The first 4 rows are patterns. Each new row is the sum of 2 different patterns, raised or lowered, with some noise. Before adding, each is slid sideways (what falls off one end comes back at the other) and multiplied by a number that may be negative. Names go in the order of the patterns.
Some rows, each with the names of its patterns after it:
[  7   8  12 -13  -2  -9  -2   2  -3   8  -6   0 -22   0   4   6   0   9
  -8  -7  -2 -22   0  -4  -9  10  -1  -6 -10  18  -2  -8  -4   3  -9  -4
  -1  -3  -9  -3   4]  Marut
[ 10  -4  -8   3  -2  -1  -2   0   1  -2 -17   4   0   0 -23   1   4  -4
 -14   2 -23  -5  -1  -6   3   0  -1  -4  -7  -2   7  -4 -18  -1  -3  -4
   1   7   4   7 -23]  kula
[-14  -1   4  -3   6   1 -16  -1   2   0  -5  -2   4  -4 -23 -17 -19   3
   7   4  -1   8  10 -11 -23  -6  -9  -3   3  -6   0   6  -1  -3   2  -8
  -3  -1  -4 -23  16]  bomo
[  6   1  -2   9   0  -3  10   7  15  -4  -6   4   4   1   0  -3  -1  -1
  -1  -4   5   2   2 -11   0  -3  -4  14   0  -3   0 -19   4  -7   7  16
  -5 -13   0  -1  -1]  tenef

New rows. What belongs after each?
[-33  -1  -8 -12 -12  -5  -7 -16   0  -5 -27 -10  -3 -15  -6  -5  -8 -14
 -12  -3   6  -1  -7 -16  -8 -15  -5   1  -4   6 -25   2 -25 -10   1  -1
  -5   1 -11  -9  -7]  Marut kula
[ 9 30 11  5  6  6 10  7  5  2  3  5 18 -3 10  7 26 -7  1  6 12 18 25  6
  5 -9  6 -2 12 24  6 -6  0  6 19 11  8  7 12 -1 -2]  kula tenef
[ 17  17  -5 -10  -4   5  -9 -19  10  20   4   9   8   1  10 -13   1  -1
  -1   0   6   3   2   4  23 -16   3   5  -3   3 -18   0  18  -1 -10   1
  -8  -1  -4   1  24]  kula bomo
[-14   5   9   6   4   6   9 -10 -12  -4  -5   1  -6  -4   4   7  14  -4
   8 -10 -12   4   6 -20  16 -12  -4   5   0   1   1 -12  -7  -1  -8  -1
   4   2  -5 -20 -15]  bomo tenef
[59  6 59 28 19 31 12 22 39 27 27 24 21 28 35 28 47 44 40 13 10 13 46  4
 17 41 43 30 32 27 20 26 24 33 19 25 20 52 25 20 31]  kula bomo
[ -1   3  11   7  17  14 -17  13   4  -2   3  -8  -1  11   1  -6   5   5
   3 -13   2  15  10  26  -2  -8  -3 -17  -4 -14  13  30   1  -5   2  -3
   3   5  -4  -2   9]  bomo tenef
[17 19 22 20 25  6 15 33 11 32 10  3 23 17  5  0 41 33 15 20 22  6 18 15
  9  9 16 18 29 26 28  9 32 -5 25 20 10 26  7 15 11]  Marut bomo
[ 7 31 -6 10  6  8  5 13  6 15  7  0  4  7  7  5  8 14 17 25  2  1  3  3
 -5 -5  7 31  3 12 10  0  8  4  1  4  4  4 17  3  4]  kula bomo
[  6   7   6  13   9  17  10 -12   9   9   7  24  12  17  10 -16  20  15
   3  13  10   5   9  10   5   9   0   7   6   0  -3  14  11   5  -1  11
  -5   8  10   6  15]  kula tenef
[14 14 15 27  6 11 12 36 12 14 19 10 12 30 16 30 13 17  8  1 20 28 15 11
 18 20 14 16  8 13 12  3  3 15 10 22 15  9 15 14 17]  kula tenef
[ 16   7  -6 -13  -8  -6  -1  -5  -2   3  -3  -5 -14   4   0  -5  -4  -3
 -15  13  -8   0   4   2   1   0 -12   7   2   3   0 -12   3   0 -15   4
 -15   8   0  -9   4]  bomo tenef
[  1  -7 -14 -15 -11  -9 -29  -9  -7 -19 -19 -22 -28 -13  12  -6 -15  -4
   2 -24 -29 -13 -16 -18  -8  -9  -2   4   1 -21  -8 -21 -12  -7 -13 -20
   0 -19 -25  -5  -6]  Marut bomo
[-11   6   6   6   6  14 -10 -16  -3 -18   0   1  -7  10   5  -2  -6  16
  -3  -5  -2   2 -18   9  -7  -1  -1  -2   8   8  -2   9  -6   1  -7  -1
   5  -3  -7 -12 -10]  Marut bomo
[ -8 -12 -19 -13 -11  10 -10   0 -12 -12 -14 -10  -8 -12  -5 -12   1 -26
 -10  -6   8 -10  -7 -12  -5 -12  -9  -6 -12 -11  -5  -9 -12 -14   6  -9
 -19  -9   4 -14 -10]  Marut kula
[  5  -8   5  17   1  -1   5   6  -1  -8  -1  14  23  19   3  -6  -5   3
 -12  -6  11  34   6   5   0  -4   0   5  -2   1  16  -2   9   8  -4   4
  24  -9   3   2   1]  Marut bomo
[  0   1  -5  -1  -7   0   4   5  -9   5  -3  -4  10 -15   4  -6 -14   8
   6  -4  -5  11  -5  -5  -2  -4  -6  -1  -7  -6 -14   0   5   2   2   6
  -8   0  -5  -1   1]  Marut tenef
[ 6  2 11 12 10  7 12 19 15 10 10 13  8 14  2 20  5 14 14  6  7  8  9  9
  5 12 22  6  2  8 22  5 14 11 16  7 12 14  5 16 15]  kula tenef
[-17 -13 -11 -14  -9 -15  -3 -27 -13 -11   4 -13 -10 -15  -9 -15 -13 -10
 -14 -15  -9 -12 -15 -16   1 -13 -22 -12  -2 -17 -14 -11 -15 -21 -16 -14
   5 -14  -3 -16 -15]  Marut kula
[11  4 27 15 -4 10  8  9  5 14 14  8  2 13 22  4  3  5 -3  8  4  5 25 -4
 11  8  7  7 19  6  4  1  7 14  7 10  7 36  4  4 14]  Marut kula
[-15 -21 -19   0  -8 -11 -17 -13 -24 -11 -17 -14  -7 -17 -16 -23 -11  -6
 -10 -15 -21 -11 -10 -12  -8  -5  -5 -11 -25  -6  -5 -15  -6  -8 -20 -11
  -8  -9   3 -22  -2]  kula tenef
[  6  -3 -10  18  -8   4 -10 -18   3   8 -18   3  -1  -9 -26   1  -7  -6
 -14 -11 -31 -21   0  -2  -3  -7  -5  -6  -6  -5   5  -5 -16  -9  -8  -9
   9   3   4   7 -38]  kula tenef
[ -2  -4 -14 -16   9  -1   8   0  -4   1  -6  -2  -4  15   7  -6  -4   1
 -22   4   6  -2  33  -6   6   0 -25   2  14   5 -17   0   0   0  -3  -3
   0   1  -8   0 -13]  Marut tenef
[-16 -15  -7  -2   0   0 -11  -7 -10   7   0  -8  -7   3  -9  -7   2  -1
  -1  -7  -4   4   4   5 -12  -7 -10  -5  -3  -8   5  -6  -3 -23  -4  -3
  -2   5   2 -11  -8]  Marut tenef
[ -9  15  -5   2 -14  17 -10   2   8   0   8   5  -2  -1   5   3  12   1
   4   1 -11 -15  -1   9  11  10   0  11  14  -6 -15  -2 -10   2  17  -1
   5  12   1  -4   3]  kula bomo
[  4  15  -3 -10   6  22  16  17  -7  -9  -5  -1 -12  -7  10  21  -4   7
   0  -7  16  -1 -10  -1 -14   0   0   6  12  -1  10 -16  10  -1   0   2
  -9   5  14  -2   5]  bomo tenef
[  4   1   9   8  10  18  18  -6  13  -3   1  12   5   5   1   5   6   4
 -15  15   7   7 -26   7   7  -1   3   8 -19   1 -10   3   4  10  17  -1
 -11   4  12   1  -7]  kula tenef
[ 15   0   5  -1  -5   0   5  -3   1  -3  -6   5 -12   6   8  -5  -8  -4
  -5  20  -7   5   7   1  -3  -1   0  10  -1   3  16 -17   0   3  17  16
  -7   9   4 -14  20]  kula tenef
[ -5 -26 -10  -3 -11  -8  -1  -6 -19  -7  -5 -11   0 -16 -20 -21 -16  -6
  -9  -3   3 -11 -28  -5 -11   7  -4 -13 -17  -2 -18  -6   5  -2  21 -14
 -12   1 -15  -8  -5]  Marut tenef
[-11   9 -33 -14 -13 -38 -15 -22 -21   3 -14 -18 -17 -16 -15 -13 -15  -9
  -1  -1 -22 -21 -13 -11 -17 -44   4   2 -16  -5 -14 -19 -12 -15 -20 -16
 -26 -13  -8 -13 -33]  kula bomo
[  4   7  15   6   9   6   9   1   2   2  44 -18  21  13  -1   8  -1   5
  18   4   5  19   5   5   1  28  23  16  24  15  -4  22   9  -2   2  12
  24  11  15  13   4]  kula bomo
[ -5  11   0  -9  13   5   9  -5  -1   2  -4 -11 -11 -18   8  -3   4  -7
  -2   1 -10  -8  -4  14  -7   4 -10  -6 -13 -13   5  -8  22   8  -5  -7
 -14  -5   0  10 -21]  Marut tenef
[  9  10   2   9  -8  -5  -1 -20  -2   2  -5  12  -9  -4 -10  15  13  -6
  -5   4 -24   2  -6   4   7  -6  -7   8   8  12  -6   0  -9   8   3  -4
  18   2  15 -23  -4]  Marut tenef
[  8  20   4  19   2   8  10 -10   5  24  23   2   1   3   2   0   3  -3
  11  22  15  12   1  -7   0  -8   8   4  12   1   5   7  -4  10  20   8
  12   0  -6   4 -10]  Marut bomo
[  2  -2   1   4  -8   0  -6   0  -5  -4  12  -2 -17 -12 -24   4   0   7
  10   3  -2  -7 -15  -5  -2  -2   2   2   0   3   6   2  11  -7  -6   2
   0 -14   9 -11  -1]  bomo tenef
[ 15  -2   9  13   7  12  20  14  10   9  28  13  -1  15  17   9  -3  16
  16   7   3  18   5  17  21   3  16  10  13  13   8  19  16  12 -12  13
  16  17  16  26  13]  Marut kula
[-15 -12 -17 -39   2 -17 -15  -9 -14 -10 -18 -32 -20   1 -20 -16 -12 -12
 -17 -34 -30 -31 -13  -7  -2 -18  -7  -6 -12 -36 -23 -21  -9 -12  -7 -11
  -8 -12 -19 -12 -21]  kula bomo
[ -3 -12  -5 -19 -13 -18   6  -1  -2  -3  -8   6 -14 -27  -1 -10  -8  -5
   4  -3  -1  -5  -3  -6 -11  -6  -6 -11 -23  13  -9   2   8 -13   2  -7
 -17  -2  -3   3 -10]  Marut bomo
[ -6  -4  -7   4  14   8   8 -10  -9 -11  -3  -2 -24  22 -17   0 -15  -3
  10   7 -15   7  -4  -6  -5 -21   5  -7 -29  -6 -17  -2  -2  21  -1   1
   6  -8 -29  -9  -9]  Marut bomo
[  3   9   2  -2   8  12  10  -8  -1   4   4   6   7   4   6 -10   9  -1
   2   6   3  -3   3   2   3  11  -7   4   4  -7  -8   0  10  10  -7  -3
  -9  -1   3   4   6]  kula tenef
[ -8   1  -2  -6   2   3  -2   7   6  -4   1  19  -5  12   3  -1 -11  -8
   2  15  20  -6   7  -3 -15   0  16  20  17  18  -8  -8  -3  -9  -9  -8
   0  14  -8  10   8]  bomo tenef
[-19 -21 -18 -22 -21 -20 -28 -25 -19 -31 -29 -46  -7 -21 -24 -21 -22 -15
 -16 -29 -19 -18 -16 -27 -23 -18 -11 -33 -27 -27 -32 -15 -14 -20   4 -18
 -19 -40 -39 -20  -9]  bomo tenef
[  4   1  21 -11   7   2  -1  -3 -10 -10  19   8  -4  -1   5   3   0   7
  23  18  22  -5  -7  -3  11  -7  -5  15  11   7  11   5  14   4   7  -9
 -11   8  10   9   5]  bomo tenef
[  2  -4  -9  -6 -15  -9  -9 -11 -28  10 -15  -6 -13  -9  -4  -9  -8  -8
  -8  -8 -26  -5 -10  -5 -11 -23 -32  -5  -2  -6  -3   0   0  -9 -25 -15
  -6  -3   7 -14 -12]  bomo tenef
[ 11   7   4  -1   7  -2  -2  -2  22  -4  -1  -2 -10 -11  12   2   9   0
  -1  12 -11   5  -1  34  -1  -8  -4   8  -9  20   8   1  23  -3   3   8
  -8   4   6   4 -15]  Marut kula
[-20  -2   4   1   0 -18   8 -15 -24  -6 -11  -8  -4  -9  -4  -3 -18  -3
  -4 -10 -24  -5  -4 -21  -7 -11 -24  -6  -7  -7  -2 -14  -7  -7 -11  -9
   0  -5 -22 -19 -17]  kula bomo
[  9   4  -4  11   9 -11 -21  -2  -7  -6  -4 -11  -9  12  -1   1   2  -9
  -2  -8  -2 -21  24 -13  -5  -1  -3  -1   3 -12  -2  12  -2  -4   3  -4
  -6 -18 -11 -28   2]  Marut bomo
[ 13  -4 -15  -1  -2   2   4   5   7  10  -4   3   4  -4  13   3   0 -14
   2  -3  -2  13  15   6  -4  -7   3   5   9   1   2  15   2 -15   0  -5
  19   7   3   7  14]  bomo tenef
[ -2   5  14  14   6  20   9   4  -1   7   5  -4   9  -7  25 -25   9  16
   8   6  13  -1  -1   2 -14  21  -3  -3  14  26  -1  -8  25  17  -5  23
  12  -4   6   0   2]  Marut kula
[-10  -5 -17   5   5   7  -4  -3  -3   2  -5   5   4   3   6  -3   0  13
  -6   1   6  -7 -11   2   4  17  -5  11  -5 -14   4  15   1  -2  -4 -10
  -8   8  -8   4   2]  Marut tenef
[  9  -2  26  14  -1  -1   5  -7   5   7   0  37  -5   9  16  -9   4   8
  13 -13   2  12  17  -3  11   6  19   5   9   8   8  -6   9  -6  16   8
   9   5   1   7  -1]  Marut kula
[-10  -4 -11 -28 -27 -16 -14 -11 -12  -4  -3  -4 -30   0 -18 -17  -8 -13
 -24   0 -18  -9  -8 -24  -1  -9 -20 -29  -7  -6 -15 -21  -5 -30 -27 -21
 -26  -5  -6  -8 -13]  kula bomo
[ 12  17  -7   0   9 -12  -7   4  25  -5  15   0  -7 -10   5  -9 -12   9
  25   5   0  -8 -13 -11   8  -8   5  -1  -8   5  -9   2   0  36 -18   5
  -9  -7  -9  -3   2]  Marut bomo
[ -6   4  -3  -2  14 -10   1   6 -17  -7 -11   7  -8  -4   0   0  -4   7
   1  -1   1   6  -5  -7  -8   2 -10   9   3  -8  -1   0   0  10  -2   5
   6 -16   0   6  -2]  Marut tenef
[21 27 25 28 29 32 17 -3 18 18 20 38 16 28 23 13 23 32 17 21 22 16  5 36
  6 21 27 15 23 14 13 26 22 20 19 21 28 20  6  9 11]  bomo tenef
[  9  -1  -9  16  19   6   8  11   2   0  -8 -11 -11  15   1  13   4   0
   6   8  -5   9  22  -2  -2  -9   1   3   9   5   2  24   1   1  12   6
  11  18   7 -22   0]  Marut bomo
[-11 -16  -1  -7  -2  -4  -7   0  -4  -5 -14   8  -2 -13  -9 -10  -6  -1
  -6  -7  -8  -5   1   2   3   5  -8  -7  -9  -4   5  -4   4  -4 -12 -16
   0   1  13  -5   6]  Marut tenef
